All groups share one centre, and each spreads out both ways along 12 directions, with some noise.
(in the rows, 128 means zero)
Some rows, each with its group after it:
[146 130 136 161 116 122 182  91 104 134 100 153 140 170 129 122  72 111
 133] : melik
[119 107 118  94 126 152 100  94 102 171 104 181 173  86 177 182  80  96
 105] : melik
[100  80  84 105 136  84 118 170 121  43 109 152 124  72 184 123  92 119
 126] : bot
[145 113 132  78 138 143 135 120 104 182 124 172 127 140 127 153 127 146
 149] : bot
[166 112 116 124 114 151 135 152 133 129 117 170 200  88 178  93  80  65
 164] : bot
[161  93  89 129 121 101 131 209 160 108 121 124 140  61 136 105 153 107
  80] : mipam
[177 114  99 142  72 147  90 126 132  58 128  84 173 135 115 139 102 117
 101] : mipam
[155  82 131  78  86 165 124  47 130 118 107  59 120 107  87 212 133 159
 104] : zezi
[136  86  85 123 122 164  54  87 111 110 157 117  83 117 144 193 135 135
  97] : mipam
[123 131  87  98 139 142 154 148 144 202 140 145 102 112 125 161 153 121
  48] : bot
[131 158 130 137  94 134 136 147 107 104 120 164 126 137 179 109 115  81
 131] : zezi
[132 110 157 116 151 136  85 147 133 153 165 133 193  92  94 105 114 126
 152] : zezi
[122  70 148 113 110 140 150 129 106 130 178 105 163 115  82 166  74  70
 131] : zezi
[110  99  87 114 115 148 160 142 176 149 155 164 138 157 143 121 109 149
 144] : mipam
[112 168 137 165 188 101  74 127 103 105 150 117 144 171  95  78  97 168
 150] : bot
[138 113 186 155  84 113 150 112 114 163 117 153 168 113 100 145 106 110
  87] : melik
[ 92 160 126 146 146 105 142 146 125 100 120 114  87 150 130 112 121 112
 105] : melik
[110 157 144  63 131 138 104 102  94 146 115 121 148 107 127 163 118 138
 107] : mipam
[161 109  29  86 127 161  82 170 158 131 132 132 172 118 161 151 116 131
  96] : bot
[ 96 112  97  58 120 123 131 178 137 125 125 160 108 116 175 143 140 146
 145] : mipam
[147  80  93 146  96 145 167 148 184 143 146 139 134  99 129 125 134 106
  85] : mipam
[106 118 120 129 148 127 167 108 102 163 158 174  99 101 149 125 113 108
 104] : bot
[103 159  61  86 183 109 100 168 112 150 115 134 129 102 147 145 119 126
  51] : bot
[152 152 100 111 121 154 160 105 119 169 127 117 106 149 118 153 136 122
  87] : melik
[176 164 104 123 154 137  94 145  93 151 153 130 173 140 109  97 119 140
 130] : bot
[119 117 124 122 139 146 139 150 204 165 100 126 153  77 145 115 136 108
 121] : mipam
[ 71  85 157 114 127 129 117 139 163 146 190 169 121 105 120 121 135 161
 151] : mipam
[156 133  89 142  96 153 118 156 184  95 113  75 122 132 128 129 150 108
  97] : melik
[165  92 141 118 115 170  75 105 137 157 167 143 111 124 123 136 172 167
 179] : zezi
[181 119  80 107 127 131 114 166 128 151 142 124 145 130 108 126 148 157
 103] : melik
[ 63 138  94 116 162 125  61 142 168 107 159  90 112 133 102 141 135 175
  80] : melik
[105 171 127 135 134 159 124 107 145 152 110 126 164 127 145 131  89  78
  88] : zezi
[146  97 123 122 144 116 177  83  81 120 109 119  81 159 112 155 100 139
 152] : zezi
[169 115  82 126 126 159  68 148 116 142 180 136 149 135 124 132 131 133
 119] : mipam
[102 141 143 127 124 138 159  92 123 164 123 123  80 130 117 161 139 115
  75] : melik
[ 84 118 135  70 129 124 118 139 113 130 100 166 132  96 166 167 106 103
 114] : bot
[165 102  94 106 162 121 134  85  74 116  95 127  86 158 135 151 109 166
 169] : zezi
[116 109 110 106 113 108 193 175 176 121 107 146 144 121 144 100 116 137
 137] : mipam
[160 134  76 101 148 132  81 124 102 112 114 159 111 152 169 121 135 187
 157] : zezi
[125 121  93 130  95 126 170 187 166 110 115 127 159  93 151 125 104  56
  61] : zezi
[119 140  59  83 121 157 115 134 132 129  95 140 159 163 162 175  77 111
  91] : bot
[ 95 155 118 142 112 178 105 137 190 142 133 116 117 179 155 134 136 114
 155] : mipam
[148 132  74  92 167 151  69 155 173 114 118  83 160  95 128 114 139 149
 124] : melik
[202 128  40  60  98 161 113 139 114 131 115 115 194 130 132 157 110 149
  84] : zezi
[177 127 117 155 134 135  93 123 101 155 187 122 150 136  70 119 133 137
  78] : mipam
[126 135 146 123  86 133 166 111 140 108  92 148 143  93 168 124 107  92
 108] : zezi
[155 148  71 124  87 126 121 152 173  95 102  88 115 139 123 131 168 174
  51] : zezi
[145 125 130  83 134 147 127 166 162 154 153 110 130  62 112 108 182 123
 112] : melik
[158 117 126 100 106 126  86 122  80  81 135 137 175 145 129 128  87 146
 167] : melik
[146 138 151 127 132 152  63 149 143 133 151 105 206 115  99 107 109 113
 147] : zezi
[167 109 131 106 126 169  93 111 130 166 145 136 137 109 127 141 150 137
 157] : melik
[107 140  94 127 118 126 145 136 133 102 103 128 140 121 157 138  86  85
  77] : mipam
[154 150 132 183 148 159  85 123 144 127 142 118 161 123 144  80 113  87
 158] : bot
[ 84 123 109  93 156 149 105 107 115 158 124 174 143  95 179 159  84  97
 112] : melik
[114  74  73 114 118 151 176 119 178 174 148 157 101  90 150 159 135 123
  72] : bot
[102 135 151 157 180 163  35  84 121 176 175 137 139  99 114 143 118 110
 102] : mipam
[124 154 120 113  73 137 133 176 122 115 117 136 117 188 138 156 123  90
 107] : bot
[127 131 136  80 107 143 190 100  90 162 165 159 115 127 120 141 120 121
 114] : melik
[165  98 131 111 121 102 130 163 116 133 172 129 136 125  69 105 157 191
 127] : zezi
[112 128 167 135 151 145  97  94 155 161 119 111 114 141  97 141 146 157
 140] : bot

New rows. What belongs after each?
[111 110 164 146 135  87 157 121 126  82 108 125 133  55 136  92 105 108
 123] : bot
[148 159  88 116 123 138 147 131 101 136 141 146 183 130 139 116  80  95
  91] : bot
[ 97 161  98 100 139 100 163 146 106 113  75 134 122 175 136 150  81 122
  79] : bot
[134 108 112 156  67 169 131 141 172 115 160 135 157 122 144 130 111  71
 100] : mipam
[107 147  49 122 164 149  80 154 161 161 154 170 144 145 165 120 116 147
  94] : zezi
[126 117 141  99 140 124  77 112 101 121 115 104  84  84 126 166 162 142
 107] : mipam
[ 91 130 152 164  95 146 134 120 177  81  99  93  97 111 155 138 127  67
 109] : melik
[131 131 163 138 168 130 136 117 115 136  83 101 156 100 118 125  81  60
 144] : zezi
[135 117  79  79 149 139 113 153 158 169 131 126 117 122 125 147 163 180
 114] : mipam
[175  86 106 165 160 117  74 100 115  78 103  98 116 114 118 125 116 148
 137] : mipam
[154 154 152 173 194  97 107 118 127 124 114  84 139  82  93  65 137 146
 125] : bot
[180 143  68 151 121 156 106  93 104  96 105 103 129 186 136 147  91 119
 117] : mipam
[ 97 139 132 136 103 143  83 181 175 118 162 142 180  99 146 104 123  92
  99] : zezi
[136 101 141 167  83 156 119 143 189 121 117 115 124  99 151 136 145  76
 115] : melik
[160 170  70 120 109 128 165 126 118 121  78 114  98 161 148 143 132 130
  63] : zezi
[119 184 113 119 147 113 154 172 104 138  98 145 112 153 159 114 120  90
 119] : mipam
[150 137 144 119 155 125 133 183 134 179 122 150  96 116 141  97 180 127
 170] : mipam
[104 177 117 132 141 172  59 139 175 112 133  65 105 126 134 132 159 101
 108] : melik
[102 155 126  99 116 107 136 179 102  96  73 146 120 146 172 149 101  74
 111] : bot
[116 108 131 107 109 169  99  63 141 148 151 113 133 113 108 178 127 149
  91] : mipam
[154 133 133 140 156 126  82 131  65 142 176 163 125 140 118 115 122 124
 144] : mipam
[109 125 148  68 151 121 132 143 126 174 102 140  97  57 148 151 169 127
 115] : mipam
[149 126 117  52 119 140 126 143  99 182 154 151 155  84 118 154 149 138
  84] : mipam
[ 90  96  95 144 156 110  80 149 189  90 102 105 133  98 139 132 115 149
 102] : melik
[178 105  54  92 145 168  67 149 125 154 163 160 188 107 161 123 111 136
 150] : bot
[161 107  64 170 149 183  52  96 140 118 196 122 127  66 185 109 131 101
 141] : bot
[140  93 102 117 116 200  74  83 159 152 139 137 123 157 155 174 122 138
 173] : bot
[146 129  47  69 153 176 137 126 142 176 188 135 117 142 120 132 144 161
 119] : melik
[149 107  89 169 124 162 137 126 126 154 181 179 142 149 148 115  90  87
 122] : mipam
[180 144 138 128  98 119 107 127  61  75 143 121 166 163 101 110  91 132
 146] : mipam
[135 136 150 103  98 122 124 175 146 135 149 139 211  74 108  98 122 111
  90] : zezi
[146 166  98 113 150 130  86 124 102 110  83 146 124 138 180 122 120 139
 137] : zezi
[160 149  49  80 125 133  88 204 117 118 131 146 211 154 140 119  88 126
 105] : bot
[133 125  94 116 137 144 144 175 175 167 172 110  70 109 108 121 202 135
  83] : melik
[150 142 127 154 164 118  99 121  90 141 145 129 137 125 100 113 113 121
  97] : mipam
[112  91 181  84 107 161  89  62 161 152 142 146 170  55 117 142 141 180
 140] : zezi
[129 113 147 157 101 122 134 131 153 112 155 114 117 173  83 115 132 162
 137] : bot
[106 108 137 148  83 137 119 101 159 104 111 105 143 128 122 163 104 121
  83] : melik
[138 123  87 107 140 117 112 174 118 128 121 139 171  47 149 132 111  75
  41] : mipam
[ 80  90 126 123  95 120 120 108 151  55 108 132 174 103 156 143  58 112
 117] : melik
[178 113  60 157 182 138 123 139 131 167 121 148 128 115 142 115 119 109
 100] : mipam
[144  71 130 138 110 106 125 123 149  72 149 123 167 131  93  99  97 184
 158] : mipam
[164 117  96  88 134 160  99  87 102 130 115 140 187  85 163 138  85 117
 145] : bot
[167  97 126 122 172 109  80 105  48 150 189 156 127  98  82 129 129 167
 106] : mipam
[127 165 117 113 128 151  93 113 143 126 109  95 200 142 110 137  84 126
  95] : bot
[119 142 113 108 112 132 111 111 133  86  74  98 148 208 108 162  82 161
 129] : bot
[180  94 104 133 119 141 143  93 101 114 163 140 154  50 158  99 110 107
 136] : bot
[122 110 149 169 120 159 136  56 151 127 124 118 119 146 121 140 100 119
 138] : mipam
[102  88 130 153 159 161 101  67 169 144 128 132 103 111 148 140 119 139
 158] : bot
[154 145 163 109 121 103  97 170 113 125 157  99 163 110  59  94 160 168
 113] : melik
[ 62  83 158 167 183 108 136 114 161 135 124 163  61  79 164 112 128 116
 155] : bot
[157 143 149 113 120 104 114 216 103 145 180 136 149 111  88  92 167 123
 112] : zezi
[153  80 104  85 119 114 197 137 104 139 101 181 111 106 162 140 113 121
 135] : bot
[107 112 159 122 112 117 143 141 161  95 116 134 163 128 130  91 104 146
 180] : mipam
[153  68 100 110 120 106 137 187 150 119 139 145 119  65 136 116 157 136
 113] : mipam
[115 118 169 105 112 110 122 158 113 108 150 155 153 110 126 104 120 130
 163] : mipam
